The rows of a group lie close to one hidden flat surface of 11 dimensions, which passes through zero. Surfaces can cross.
In the rows, zero is written as 128.
Some rows, each with its group after it:
[171 151 141  66 124 126 163 150 147  78 193 115 146 124 121 185 168 116
 104 136]  doso
[120  83 148  95  93  94 166  99  78  80 122 150  99 129 149 162 117 136
 173 140]  loto
[122 193 127 111 141 136 138 110  77 183 184 172 128 102 155 170 120  86
 178 100]  Zoze
[130 103 120 136 115 224 189 162 134 180 174 102 113 115 100 126 125 138
  96 136]  som
[144 103 164  77  97 125 136  95 115  82 171  74 116 139 120 137 158 153
 113 160]  doso
[111  73 108 167 127 146 135 144 147 137  77  75 124 151 119  81 130 168
  87 170]  som
[ 97  81 108 119  99 112 181 134 131  99 123  76 111 160 152 165 150 184
  89 144]  Zoze
[111  98 110 110 112 143 141 141 121 101 133 115 126 139 145 140 113 155
 117 148]  soso
[147 125 128 125 115 123 156 145 130 113 145 207 111 122 128 188  96 100
 160  71]  loto
[ 72 140 172 132 115  77 114  96 131 116 138  77 117 150 111 106 155 155
 113  76]  doso
[ 99 177 114 124 142 126  89 100 121 172 121  92 131 144 120 121 116 185
 180  89]  soso
[119 113 150  86 119 113 177 105  97  85 159 150 103 131 112 181 116 138
 153 111]  som
[160 142 203 137 124  90 128  99 143 115 128 111 117 133  85 129 167 114
 124 115]  soso
[102 134 141 133 137  91 185 105 107 141  96 116 108 149 134 178 133 155
 158 124]  loto
[179 158 187 130 136 130 139 121 145 125 169 160 121 108  81 144 148  71
 106 102]  som
[155 147  82 141 109 105  98 154 158  94  56 150 140 126 163 140 135 156
 134 131]  loto
[158 131 160 153 108 161 181 154  98 167 140 149 103 119 132 177 137 116
 150 153]  Zoze
[145 118 138 152 121 181 115 111  97 192 116 134 115 109 134  93 111 113
 149 168]  Zoze
[109  92 176 123 170 125 120 111 128  69  85 153 131 143 106 117  81 111
 110 179]  soso
[125  41 139 120  75 136 180 150 131 115 129 109 127 101 146  80 151  91
 115 133]  doso
[103 160 171  97 151  68 124  97 101 117 158  89 148 123 100  93 173 109
 153 123]  loto
[114 154 147 175 149 113 142 186 191 152  86 109 153 138  85 116 135 138
 145  66]  soso
[133  98 205 114  88 149 120 133 155 106 116 133 128 121  92 107  95 127
 177  76]  soso
[170 159 173 148 148 192 128 120 119 183 133 131 126 107 114 130 124  98
 123 182]  Zoze
[101 104 114 136 163 133 105  96 116 127  98 121 131 132 138  85 105 125
  96 178]  doso
[101 129  78  94 144 135 154 123 153 133 144  92 151 121 174 128 151 115
  65 135]  soso
[144 161 137  80 111 156 162  87 114 161 164 153 124  92 186 175 127  80
 140 110]  loto
[133 164 136 113 146 114  81  83 158 159 122 134 154  90 121  61 128  73
 146  71]  Zoze
[107 134 114 108 164 126 142  82 195 152 113 121 145 102 114  85 128  80
  84  56]  som
[137 121 139 117  96 135 117 139  93 134 162 151 129 104 126 101 125 104
 180 108]  som
[125 163 107 179 183 171 118 190 137 168 147 135 145 147  94 134 116 128
  99 151]  loto
[ 93 108 119 130 145 121 156 167  79  98 138 114 129 158 120 148 125 169
 142 185]  Zoze
[102 169 138 153 166  73 153 133 117 171  94 132 151 109 119 100 158  85
 177 106]  loto
[ 78 170 148  48 152 142 128  88 103 124 179 105 150 129 144 146 110 130
 155 118]  soso
[107 141 197 172 161 106 158 161 107 117  91 112 114 179  64 173 114 187
 172 159]  soso
[117 156 116 136 121  70 111 101 139 144 134 138 123 127 130 124 149 118
 142  46]  Zoze
[167  65 140 101  81 172 146 149 140  68 146 140 115 120 141 149 118 127
  88 167]  Zoze
[138  73 108 113  76 159 129 149 113  77 142 167 105 130 157 154  93 144
 124 138]  doso
[125 100  81 125  89 103 105 220 129  88 115 143 180 114 234 110 153  83
 116 174]  som
[132  71 123 153  94 189 133 161  73 123 135 141  99 138 138 132  98 157
 122 206]  doso
[178 112 147 120 102 171  98 109  92 102 164 208  88 116  95 147  75 121
 159 123]  som
[135 127  93 130 131  99 132 120 120 131  70 144 117 143 130 158 101 180
 209 111]  doso
[166 133 171 151 129 139  77 110 109 134 141 135 116 124  91  91 130 117
 134 156]  som
[113 109 172 158 160  81 174 119 112 120 112 107 127 140 107 123 165  97
  89 178]  Zoze
[ 97 192 184 108 186 104 156 132 111 135 157 130 154 133  99 159 132 103
 164 118]  soso
[103 101 122 113 111  93 108 118 126 108 120  97 134 128 112  71 140 147
 158 101]  soso
[135 130 154 123 119 130 127 141 107  82 172  99 104 177  89 187 129 204
 120 155]  loto
[108 101 123 126 143  95 172 135 143 103 106 150 132 124 109 125 128 104
 130  96]  som
[ 94 181 116  91 202  81 138  81 141 119 118 110 155 142 138 155 136 120
 106 134]  doso
[ 86 143 149 142 120 152 125 173  62 124 198 140 124 138 122 138 123 130
 128 145]  doso
[ 98 140 102 165 135 118 112 173  63 172 103 137 148 127 173 106 126 128
 201 180]  som
[154 154 134 118 116 107 130  78 118 149  98  84 100 160 114 181 136 219
 195 123]  doso
[118 126 132 137 105 134 163 178 147 153 128  67 139 138 105 123 161 172
 149 108]  Zoze
[105 152  74 129 134 160 106 198 108 136 165 144 151 133 131 131 104 152
 164 122]  doso
[ 90 138  96  97 139  88 163  99 170 128  93 113 144 124 167 142 134 123
 125  71]  loto
[ 86 114 131 118 150  78 168 132 131  95 110  83 141 153 123 130 158 149
 105 146]  loto
[149 104 113  85  93  86 112  95 131  81 155 149 130 103 148 104 147  89
 122  92]  soso
[135 174 176  95 129 139 155  83  90 171 194 147 115 111 133 172 128  91
 165 100]  loto
[113 114 155  79  99 157 155  75 116 151 171  50 114 124 136 118 155 150
 110 138]  som
[ 81 149 110 118 165 133 202 100 102 175 135 106 123 138 183 188 140 122
  91 164]  Zoze

New rows, each followed by its group:
[133  96 129  99 129 128 125 117 171  82 148 151 137 114 135 116 116  74
  69 105]  loto
[103 115 148 154 171  96 184 141 109 138 131 169 126 134 102 146 113  80
 145 115]  loto
[132 140  60 175 141 138 168 136  99 204  96 163 113 114 181 157 128 114
 137 146]  soso
[138 128  94 152 103  82 167 183 132 124 155  85 130 140 118 133 210 152
 105 121]  soso
[142 146 146 138 121  97 135 150 106 124 147 155 127 120 105 138 144 110
 173 102]  soso
[122 111 143  95 157 160 174 112  67 109 175 195 112 108 120 155  88  75
 131 172]  som
[111  91 110 139 110 153 154 132 139 152  99  80 131 131 172 115 142 141
  92 167]  som
[131 135  87 163 116 122 164 234 138 150 155 132 153 114 118 116 170 108
 137  98]  soso
[118 163 136 143 163 137 173 152 126 156 122  82 145 135 142 150 169 125
  82 191]  loto
[130 178  80 154 172  46 133 127 106 124 127 131 130 147 127 157 179 135
 104 149]  soso
[118 126 144 122 146  75 123  88 114  85  86 120 124 154 164 161 136 136
 106 182]  som
[ 87 122 152 168 170 111 117  84  94 142  89  97 110 160 115 110 120 155
 101 198]  doso
[132 129 188 139 139 120  93 131  92  93 176 157 128 121  93  95 133  75
 100 159]  doso
[107 114 129 153 123 108 109 139  64 128 116 203 119 114 120 104  90 102
 204 118]  doso
[ 99  79 128 161 116  72 151  92  65 135 160 145  98 124 161 103 160  67
  83 148]  Zoze
[151 161  86 120 134 189  83 130 156 129 147 152 125 135 137 165  90 161
  96 118]  som
[145 171  96  47 126 135  90  96 159 102 175 110 150 123 143 149 127 149
 128  92]  doso
[131 144 109 117 156 106 142 147  95 105 177 144 144 121 133 141 158  90
  96 174]  soso
[114 112 110 108  71 109 162 110 125 163  92 118 122  97 179 115 139 134
 196  66]  loto
[122 157 117 116 126  84 161 159 177  99 125 111 145 140 126 169 161 143
 115  72]  loto
[156 121  87 159  92 153 131 142 183 175  64 152 124 107 206 145 119 114
 113  97]  som
[116  73 103 111  99 112 137 140 171 108 117 152 138 105 137  89 114  86
 126  55]  loto
[122  83 149 148 109 146  86  85 103 170 119 112 111 116 106  39 109 121
 159 131]  loto
[201 113 112 111  49 105 119 121 135  89 175 139  97 114 145 158 176 133
 104  91]  soso
[184  97 114  95  88 124 162 186 157  51 151 160 129 126 128 183 134 129
 127 117]  doso
[113 118 163 142 127  92 156 159 103 109 149  90 121 157  81 136 161 163
 151 136]  loto
[178  77 162 139  97 110 135 146 165  65  90 163 116 123 102 130 124 112
 122 118]  Zoze
[176 124 135 139 145 141 118 153 128 104 137 177 135 111 114 130 122  81
 110 169]  doso
[109 102 103 115  95 140 142 170  70 108 121  93 132 132 156 118 144 179
 161 207]  loto
[115 118 143  85 124  85 114  77 133  79 118 138 125 132 132 131 116 127
 140  99]  soso
[116 113 117 157 175  78 124  95 142  98  64 162 122 144 132 135 110 106
  83 152]  Zoze
[149 125 139 179 130 105 122 147 132 145  78 157 125 116 111 104 133 107
 154 124]  loto
[188 117 149 181 101 134  91 147 155 133  86 128 122 128 155 121 150 116
  84 177]  som
[124  98  95  72 153 110 117 128 131  42 138 169 157 121 142 124 105  89
  98 157]  doso
[116 151 126 163 153 152 180 140 132 182 118 121 112 139  96 164 124 154
 135 114]  som
[113 175 117  81 174 114 148 110  74 101 145 191 142 113 175 190 110  84
 147 174]  loto
[122 114 183 189 152 113 130 115 103 170 129 112  96 158  49 111 121 148
 161 116]  loto
[117 170 127 114 144  84 106  78 105 115  76 101 132 135 157 136 147 164
 148 173]  loto
[ 82 170 126  60 156 130 113 152 146  73 183 107 167 147 114 155 114 156
 130 101]  soso
[128 164 112 169 135  80  75 179 145 152  90 119 176 119 162  77 164  96
 146 130]  som
[134  69  72 160  69 199 147 156 162 166  99 107 103 130 175 126 115 168
  89 128]  Zoze
[137 101 102 142  91 160  91 122  99 155 102 144 109 118 144  97  92 157
 185 126]  loto
[108 140 178 155 145 116 155 113 130 174 149  66 113 156  71 128 154 154
 128 104]  loto
[144  99 106 104  64 139 122 163 153  88 156 134 121 127 119 135 122 163
 148  61]  som
[177 168 172 153  98 132 106 103  92 189 124 142 110 110 163 150 145 111
 177 143]  som
[106 190  96 144 129 122 137 120 119 213  87 116 136 127 202 167 130 145
 178 111]  som
[107 131 121 113 125  62  76 131 155  60 115  71 150 169 114 109 155 187
 116 122]  som
[ 67  85 127 134 167  79 162 128 153 101 123 101 125 173  81 129 115 157
 107  88]  loto
[131 165 130  97 146 142  82 106 110 124 183 156 134 116  87 110 107 119
 161  93]  som
[156 115 168 146 115  97 113  74 156 141  75 103 119 126 152 106 157 107
  95 143]  som
[149 125  93 149  99 154 128 128 138 166  47 112 124 108 189 114 135 148
 125 175]  loto
[127 142  93 114 117 128 127  98 158 150  65 102 140 111 191 117 143 135
 109 139]  loto
[ 91  72 138 118 135 107 170 120  80  92 120 146 120 128 143 119 116 105
 122 183]  doso
[ 66 139  86 101 161  97 126 158 128  78 144 121 159 149 132 130 122 151
 118 116]  doso
[147  89 101 114 124 140 153 145 151 130 111  83 140 127 131 110 146 144
 119 162]  doso
[158 120 144  99 151 130 140  66 159 133 109 109 132 113 144 122 141  85
  81 163]  doso
[177 145 183 139 122 190  91 155 168 141 159 146 142 104  97 104 118  81
 107 116]  soso
[183 182 144 160 130 131 120 150 142 135 102 131 131 125 133 158 164 132
 107 175]  loto
[133 150 126 118 122  92 165  93 170 154  76 126 138  98 174 133 159  87
 121  82]  loto
[166  92 146 120  59 149 106 101 102 130 170  70  96 127 124 102 170 163
 112 158]  soso
[144  80 143 127 106 168 114  97 179  99  60 165 106 130 150 142  60 137
 110 110]  soso
[136 146 111 179 145 111  87 119 111 141 107 164 105 146 121 144 110 148
 132 126]  Zoze
[151 161 115 111 142 111  73  96 200 122 121 131 152 116 125 101 131 101
  98  68]  doso
[132  88 117  85  74 108  85  78 109  85  86 117 125 108 171  79 127 146
 155 146]  loto
[109 116  82  64 115 169 142  89 139 126 155 104 130 120 196 148 117 133
  77 140]  soso
[167 101 164 120  68 186  91 108 132 122 154  80 100 140 115 121 129 186
 109 153]  soso
[177 118 144 149  99 172  86 160 144 115 153 104 124 135 116 117 144 144
  78 174]  som
[187 155 116 104  45 164 112 165 151 110 136  83 129 117 172 161 175 187
 112 146]  loto
[147 130 130 136  89 140 117  79 164 144  93 136  89 135 155 170 109 161
 113  79]  doso
